The rows of a group lie close to one hidden flat surface of 12 dimensions, which passes through zero. Surfaces can cross.
In the rows, 128 means zero.
Some rows, each with its group after it:
[128 144  85  88  80 175 116  73 144 141 153  88 113  93  91  99 161 178] | mekap
[166 124 156 205 117  95 143 148 157  87 100 101 132 110  52 142  66 158] | mekap
[168 102 111 141 172 157 158 115  70  97  92  83 184 153 136  93 161 125] | sinur
[118 111 116 102 153 158 141 107  84 150 114 112 139 108 151 127  92  87] | sinur
[100 146 132  90 150 100 114 138 147 152 125 143 156 110  96  85 100 120] | Piv
[128 129 121  96 141 153 112 214 133 148 174 156 113 113 136 107 106 103] | sinur
[105 160 136 163  87 184 166 159 184 175 167 142  76 128 137 168 164 144] | Das
[147 130  97 123 102 166 144 135 116  97 146 105 100 134 133 149 152 123] | mekap
[127 138 129 103 134 126 164 165 118 145 100 163 153 145 145 109 165  92] | Piv
[ 95 138 179  80 139  90  76  81 106 182  81 128 172 145 143 123 124 140] | Piv
[157 112 183  88 165 160 124 137 105 130  87  90 173 163 142 105  85 108] | Piv
[121 133 132 119 176 161 108  94 167 120 148 108 137 177 189 138 177 138] | sinur
[142 127 143 140 157 141  84 165 114 148 151 107 139 135 124 100 114 122] | sinur
[127 124 100 157 143 160 129 139 114 150 165 121 121 109 124 113 135 118] | Piv
[131 107 123 162 167 131  92  72 158  87 143  97 157 142 131 122 154 186] | Piv
[119 124 169 131  91 140 111 128 155 146 112 165 127 133 125 118 159 141] | Piv
[142 120 159 124  96 172 120 130 158  99 168 123  58 160 185 188 123 122] | mekap
[157 166  93 175 112 143 109 134 188 101 150  94 108 151 111 131 203 148] | sinur
[171 104 127 138 111 161 141 109 127  96 157 116 100 169 144  76 191 126] | mekap
[ 93 158 147 132  84  85 155  97 114 137 120 133 114 165  78 122 171 161] | sinur
[107 141  93  95 163  94  81 126 128 128  71 156 193  93 128 127 108  85] | Das
[156 128 129 138 145 103  84 111 139 154 157 104 108 113  88  18 104  80] | mekap
[137 130 116  93 117 164 101 161 126 120 121 127 128 108 109 122  94  92] | Das
[112 134  90 166 165 117 142 125 105 125 136 112 153 135 122 138 153 132] | Das
[123 161 113 133 121  92 143 100 144 153 135 115 108 126 130 120 158 132] | Piv
[119 111 149 121 122 105  99  91 113 135  99 135 141 111 118 120  87 120] | Piv
[152 173  68 138 118  69 107 150 121 161 138 109 118 106 118 109 163 109] | sinur
[112 167 105 102 146 150 118 142 116 178 127  86 140  97 104 140  88 101] | mekap
[126 106 123 113 103 162  76 108  93 117 101 137 154 134 157 171 162 144] | mekap
[109 168  67 117 105 113 172 140 169 127 171 145  79  98 109 138 138 137] | Piv
[162 112 151 130 149  64 171 120 107 176 109 135 125 137 220 124 130 119] | Piv
[ 98 109  68 156 116 174 130  64 140 111 152 145 130 109 146 142 204 169] | Piv
[157 142 170 146 143  73 120 134 145 183 125 104 134 135 163 127 130 163] | Das
[164 101 162 197  73 107 102 128 129 103 112 145 107 131  82 122 129 133] | mekap
[148 129 131 112 146  87  77 160 139 148 124 130 135 112 171 152  97 121] | Das
[184 117 124 150 121 155  92 160 136 108 148  96 133 139 118  99 158 138] | sinur
[137 114 158 124  86 107 105 186 101 123 120 182 130 136  97 105 126 119] | Das
[119 110 135 150 198 102 151  78 123 103 158 100 136 165 144 111 131 155] | Das
[128 155 121 151 130 121 156 161 130 139 157 105  89 119 102 158  87 113] | mekap
[140 173 106 169  95 119 183 148 108 116 117  99 118 167  89 143 200 127] | Das
[124 118 103 168 141 117 172 139 129 119 187 128  92 125 114 118 127 149] | Das
[113 139 134 171 114 111 181 143  96 184  94 134 134  99 116 154 109 127] | mekap
[ 86 120 144 141  71 136  79  72 176 151  47 186 159  72 102 157 113 122] | Das
[137 116 106 149  91 201  93  90  86  96  86  97 177 130  91 139 193 156] | mekap
[101 178 148  81 131 123  97 143 185 204 101 142 161 108 109  90 127 125] | mekap
[171 102 138 139  98 140  59 149 163  81 170 129  73 120 141 158  85 119] | sinur
[170 100 118 136  98  54 159 107 112  83 106 148 108 116 136 121 117 139] | sinur
[137 128 159 130 143 116  96 116 214  91 155 129 132 141 103  93 125 176] | Piv
[140 144 147 104 146 104 163 142 197  69  86 133 180 133 126 159 119 213] | mekap
[109 128  88 140 124 149 108 156 130  80 154 141 127 112  94 162 121 140] | Piv
[155 119 127 175 147 133 123 121 182 101 159 105  98 127 158 166 103 123] | sinur
[108 140 121  94 122 157 122 148 128  80 124 143 162 154  46  82 156 135] | Das
[127 143 141 157 150  94 145  88 172 152 131 109 119 130 143 130 128 145] | Das
[168 103 142 124 121  89  98 106  74 145  74 118 173 121 131  91 144 155] | sinur
[ 81 128 127  78 127 148 108 127 112 131 129 150 133 117  96 113 104  98] | sinur
[120 108 162  57 105 164  16 194 102 114  88 185 172 122 136 146 104 102] | Das

New rows, each followed by its group:
[134 118 126 119 211 114  95 148 154  95 162 113 168 142 152 114 115 169] | Piv
[113 134 159 128 161  85 147 140 191 115 159 151 108 137 121 129  87 139] | mekap
[139 113  85 103 121 157 167 130 139  93 130 139  99  89 153 143  93  88] | sinur
[130 118 104 131 141 171 156 159  82 145 160 103 116 118 167 168 113 143] | Piv
[123 147 123 159  75 174  74 153  86 158  89 114 127 104  91 177 121  71] | mekap
[161 138  87 111 119 161 135 110 120 132 158  74  92 110 125  94 123 107] | mekap
[115 154 118 127 146 160 211 128 197  61 100 120 125 144 124 191 110 106] | mekap
[122 144 185 137 163 129 116 191 154 131 147 125 150 176 138 156 126 164] | mekap
[125 133 192 115 153 137 125 112 220 181 167 128  80 136 203 133  83 115] | Das
[151 118 150 135  87 147 152 114 136 155 108 125  90 105 168 163 105 116] | mekap
[142 145 199 153 114 122 108 134 157  99 115 108 124 207  93 134 156 143] | Das
[149 134 128 148 134 163 173 118 164 134 204  71  63 143 157 147 121 165] | Das
[ 85 111  97 104 213  96 149 104 103 114 176 124 142 131 144 109 107 142] | mekap
[162 116  95 133 144  90  71  75 178 110 140 109 115  86 163 108 107 118] | sinur
[126 148  98 194 139 109 114 153 122 161  94 127 164  86  85 134 118  94] | Das
[159 131 156 165  96 117  78 154 157  90 132 114 109 129  79 147  90 146] | mekap
[128 119 144 141  76 132 100  73 148 124 120 135 100 124 124 129 149 134] | Piv
[116 129 141 120 114 124  79 151 103 140  99 157 168 148 150 163 168 158] | Das
[158 148 155  95  71 130  92 151 157 121 120 122  93 139 153 174 119 127] | Das
[158 149  83 115 150 181 149 177 111 171 152  81  94  92 185 161  94  56] | Das
[126 118 100  90  98 141 105  99 152  62 162 147 111 151 125 102 195 164] | mekap
[144 122 136  45 167 133 146 117 155  97 148 115 106 154 147  67  83  72] | Das
[154 112  98 130 116 101 110 125  80 108 131 115 121 110 157 171 124 166] | Das
[147 112 109 128 111 154 154  82  90 153 154  91 128 121 129  74 176 184] | mekap
[114 133 134 224 104 190 140 152 145 135 169 129  75 139 149 226 149 119] | Das
[131 104 137 178 109 151  69  86 144 132 146 123 114 106  89  97 126 136] | Piv
[154 144 174 169 157 128 118 176 147 130  51 117 197 145  92 118 118 100] | mekap
[ 98 150  89  84 148 139 168 120  94 180 150  95 122  95 153 139 119 151] | mekap
[131 129 176 140 115 152 174 156 108 149 109 112 138 146 119 163 113 161] | Piv
[146 122 139 134 133 140 161 133 112 145 170  97 125 149 134  95 165 199] | mekap
[117 164  86 166  80 146 132 186 146 127 141 141 102 103 103 189 152 114] | Das
[112 133 108  91 182  75 161 134 165 156 147 174 156 129 202 108 176 169] | Piv
[128 105 155 145  96 140  85 121 140 140 108 145 131  91 109 138  92 145] | Das
[147 121 155 128 110 153 138 121 155  98 145 117  80 157 128 135 111  99] | Das
[138 130 101  71 106 131  95 117 142 104 123 135 145 120 136 103 173 167] | mekap
[120 119 130  97 161 145 123 101 121 150 148  91 131 105 144 132  75 163] | Piv
[135 132 146 110  84 172  90 181 176 118 148 172 104 121  79  72 129  93] | Piv
[156 102 128 159 123 111 171 126 112 106 169 106  91 137 134 130 116 171] | mekap
[106 153 123 143 111  82 120 200 111 153 120 185 144 133 101 127 162 113] | mekap
[156 135 133 139 101 143 161 104 133 165 121  88 114  90 109 109 107 159] | mekap
[133 165 192 163 119  55 102 146 134 164 103 113 139 160  89 124 122 130] | Piv
[103 144  73 148 128  96  81 119  91 131 109 151 153 138 118 125 201  73] | Piv
[122 113 111 128 108  83  84  92 119 103 135 141 148 104  79  95 141 192] | mekap
[196 126  83 136 124  60  85 154 120 153 130 119 130  62 139  71 108 114] | sinur
[139 130 110 139 116  91  82 144 107 147 159 135 120 117  77  57 147 129] | mekap
[ 98 165 130 114 149  66 162 200 135 198 157 159 110 112 125 125  98 120] | mekap
[ 85 135 166 168 163  75 138  97 156 161 180 116  76 131 103 137  44 117] | sinur
[129 132 165 170 115 118 103 172 122 149 122 153 129 152 136 156 142 132] | Das
[122 136 132 130 163  90  74  90 158 115 144 101 148 148 146 135 149 174] | Piv
[124 123 157  85 139  89 131 102 128 177 114 133 156 137 176 105 153 181] | Das
[122 103 172 134 180 196  95  48 172  75 185  44 111 170 134 130  91 171] | mekap
[120 160 102 149 158 150 156 184 111 145 143 111 127 163 143 151 169  87] | Das
[ 98 152 153 164 114 182 162 127 139 128 110 112 139 169 105 183 171 149] | sinur
